The first 4 rows are patterns. Each new row is the sum of 2 different patterns, raised or lowered, with some noise. Before adding, each is slid sideways (what falls off one end comes back at the other) and multiplied by a number that may be negative. Names go in the order of the patterns.
(in the rows, 128 means zero)
Known rows, each followed by the names of its patterns:
[101  97 144 147 133 139 159 155 159 131 115 136 146  98 150 158 138 107
 107 118 128 108 142 133 112 104 133 141 123  99 123 118 156  97 139 148
 146 130  99 154 117]	keluf
[112 156  99 146 122 138 100 154 122 108  99 147  99 146 147 122 154 126
 138 128 146 134 101 137 106 130 133 160 109  99 147 116  98 129 142 114
 128 154 157 119 103]	Gimiv
[ 97 141 121 134 116 123 146 148 104 159 113 144 119 131 107 125 146 151
  98 150 126 142 102 101 157 150 104 156 125 114 139 120 112 152 130  99
 145 151 157 108 153]	Baduf
[135 113 124 134 108 157 106 105 130 128 117 155 148 151 141 136 127 120
 133 111 157 129 135 156 108 145 148  97 105 145 103 116 137 142 157 152
 124  95 115 122  95]	tusip

New rows. What belongs after each?
[107 130  95  59 146 103  88 113 121  71 113 112 112 104 127  66  98 123
 102  88 110  77  95  92 127  84 115 111 110  58 138 115  96 104 126  86
  87 124 116  59  93]	Gimiv Baduf
[122 133  91 138 170  75 115 163 131 101 115 132 140 117  97  70 111 131
  89 116 139 101 104  99 170 125 115 126 144 104 144 158 166 130 121 128
 143 133 120 127 153]	keluf tusip
[139 159 130 142 141 139 162 144 184 125 156 154 138 130 153 180 157 113
 174 156 163 143 123 150 133 142 149 115 188 122 166 145 147 157 146 117
 162 115 109 128 134]	keluf Baduf
[133 149 141 120 144 145 128 142 215 147 134 175 170 190 170 151 193 121
 172 193 179 153 153 140 168 143 155 125 188 154 134 155 131 184 129 143
 199 172 125 166 172]	keluf tusip
[146  97 109 125 134 105 156 127 138 139 105 114 123 120 168  95 129 162
 165  96 136 164 140 101 125 108 124 170 137 122 180 126 124 147 143 172
  90 169 131 140 126]	Baduf tusip
[133 115 112 113 116  89  81  73 140  80 108  80 118  87 125  77  84  68
 142  52 131 136 112 131  80 133  93 100  86  91 126  87 113 132 154 110
  79 112 101  89  83]	keluf Gimiv
[137  85  89 126  97 123  90  87  88 108  95 106 139 102  76  52 104 121
  64 119 124  83  65 111 106  72  49 101 110 133  46 130  97 117  90  96
  97  94  91  94  93]	keluf Gimiv
[140 110 155 197 119 188 176 161 139 178 161 119 113 182 160 181 118 191
 136 178 150 170 116 183 159 184 129 202 157 118 145 151 138 148 166 131
 157 193 130 174 174]	Gimiv Baduf
[142 114  96  98 134  89  73  52 101  78 144 129 100 151  95 122 104 112
 126  53 126 100 101 104 139  62  58 100  79  68 103 120  86 115 101 128
  88  57 102 114  59]	Gimiv tusip
[101 117  90 105 145 112  90 129 114  99 126 152 133  97  96 121 142  97
 109 132 115  78 121 107 120  71 138 109 150 116  95 131 104  99  94 107
 118 101 116  84 137]	keluf Gimiv
[143 134 123 154 159 131 147 145 155 100 157 158 126 154 151 157 104 149
 162  99 134 149 128 159 181 142 151 122 180 126 163 137 144 177  98 128
 172 148 130 132 151]	Gimiv Baduf
[ 89 159 121 149 119 180  88 108 107 137  66 100 111 147 114 143  86 132
 106  67 111 132 140 112 115 168 100 138 134 138  84 126 157 131 138 159
  94 138 126 100  78]	keluf Gimiv
[182 190 130 199 184 176 142 157 156 137 151 153 164 151 167 149 149 173
 128 133 152 194 122 169 197 200 153 115 168 174 115 149 169 184 141 192
 184 166 161 178 127]	keluf Gimiv
[150 122 140 135 184 191 126 193 118 166 141 172 145 119 172 145 128 179
 163 144 112 169 118 118 164 181 110 168 170 186 117 102 159 193 100 188
 139 144 131 164 128]	Gimiv Baduf
[ 86 121  93  80  94  73  97 108  88 108 119 107  60  80 109  57 143  78
  89 126 133  89 112  99 110  68  88  70 113 131 131 110 121  77 137  91
  99 111  96 144 102]	Baduf tusip
[173 143 192 171 151 117 141 195 154 144 174 161 146 154 127 167 152 150
 159 168 159 160 169 141 186 157 144 176 155 189 120 179 132 192 135 139
 160 142 148 173 147]	Gimiv Baduf
[172 128 137 153 168 114 180 170 143 170 148 196 127 152 102 177 162 160
 151 173 188 196 136 166 147 179 120 172 159 160 150 153 119 171 133 175
 134 117 157 175 142]	keluf Baduf
[143 157 167 157 158 137 125 181 109 163 152 163 164 134 113 150 111 139
 151 141 157 153 140 124 167 129 110 140 148 112 189 154 141 159 162 144
 125 111 145 127 179]	Baduf tusip
[126 123 118 129  71 161 104 105 114 106 179  83 115 151 155 102 132 139
 136 110 109  96 117 144 102 137 154 114 124  98 161 163 107 104 161  90
 111 149 158 147 135]	keluf tusip
[125 133 126 102 147 149 112 134 168 158  84 116  97 117 102 130  79  93
 153 107  80 152 120  83 116 168 172 125 100 128 140  93 156 141 130  86
 154 146 111 107 118]	keluf Gimiv
[150 157 200 116 139 169 141 149 154 157 203 159 165 114 150 151 140 166
 130 137 185 122 187 126 154 177 135 131 201 157 182 180 157 162 162 147
 138 207 146 150 165]	Baduf tusip
[180 126 135 171 113 128 105 176 178 148 139 168 102 120 133 149 128 128
 151 163 158 124 111 162 104 136 108 121 194 136 135 187 179 117 110 110
 107 113 142 123 142]	keluf tusip
[116 108  85 128 125  86  95 154 120 104  80 116 154  64 111 122  98  90
 145  98 100  99 109  85 149 114  88 111 124 100 134 118 121  82 129  98
  99 102 156  73  99]	Gimiv Baduf
[166  99 171 118 119 105 132 173 129 123 173 162 131 100 111 147 124  95
 130 130 136 136 114 149 134 111 105 166 169 162 121 170 100 141 144 159
 121 119 151 173 122]	keluf Baduf
[ 92 120 107 107  93  79 124 118  83 114  77  93 116  54 120  75 108  72
  94 106  87 130 112  72  82 112 133  59  88 145 110  65 130  93  61  76
  98 108 128  72 102]	Gimiv Baduf
[111 115 122  94 155  87 127  82 137 135 121 127 124  97 131 107 118  86
 118 147 109 109 117 112 107 132 101 143 112 101 129 163  88 117  78 118
  99 124 106 115 112]	Gimiv Baduf
[ 83 116  87 124 123 156  97 151 106 132 100  74  70 139 125 147 140 145
 132 130 132 114 153  96 116 148  98 120 132 119  83  74 121 102  94 125
 125 124  90 138 138]	Gimiv tusip
[ 85 141  83  69 138 119  60  93 117 111 100  51 105  87 132 102 129 103
  98 129 128  75 141  59 100 123  75  99 101  76  65  72 115  84 119 103
  89  85  91 124  76]	Gimiv tusip
[131 150 113 140 119 147 119  98 149 138 117 162 129 140 141 125 110 118
 128  90 141 176 164 123 140 121 133 109 103 122 105 155 140 116 154 122
  86 106 128 136 131]	keluf tusip
[150 154 103 142 113 100 144 137 114 146 160  92 132 151 182 132 168 105
 164 120 139 135 148 151 144 117 189 123 161 107 161 108 119 142 156 129
 138 144 170 135  98]	keluf Baduf
[180 157 119 145 151 134 136 172 197 165 152 150 173 141 104 149 170 126
 181 133 194 108 159 153 138 119 201 148 194 187 158 180 148 172 142 203
 165 137 193 116 174]	Gimiv tusip
[ 81  88 155  67 133 120 116  73  96 154  73  91 105 116 108 121 114 106
 100 140 131 109  81 149  61 130 121 140  57  91 114 133  67 146  87  72
  88  84 119  91  78]	keluf Gimiv
[124 125 127 139 157 166 141 153 144 180 127 153 140 161 112 168 171 137
 109 140 111 153 115 162 144 143 124 133 137 157 102 139 122 183 132 129
 145 175 124 118 175]	keluf Baduf
[159 122 135 148 161 134 126 164 136 189 125 158 143 178 174 116 179 165
 131 119 173 167 137 140 182 190 185 133 158 146 171 120 185 155 163 149
 155 128 171 123 149]	keluf Gimiv
[150 153 142 154 143 157 146 141 132 174 159 190 130 167 124 180 159 117
 185 196 134 164 163 144 138 123 148 194 169 107 191 156 178 131 196 109
 169 165 184 128 175]	Gimiv Baduf
[129 126 177 133 130 147 180 159 185 138 128 138 162 123 146 123 167 142
 136 170 151 149 134 139 158 157 175 183 156 166 163 129 156 156 169 137
 138 191 115 188 160]	Baduf tusip
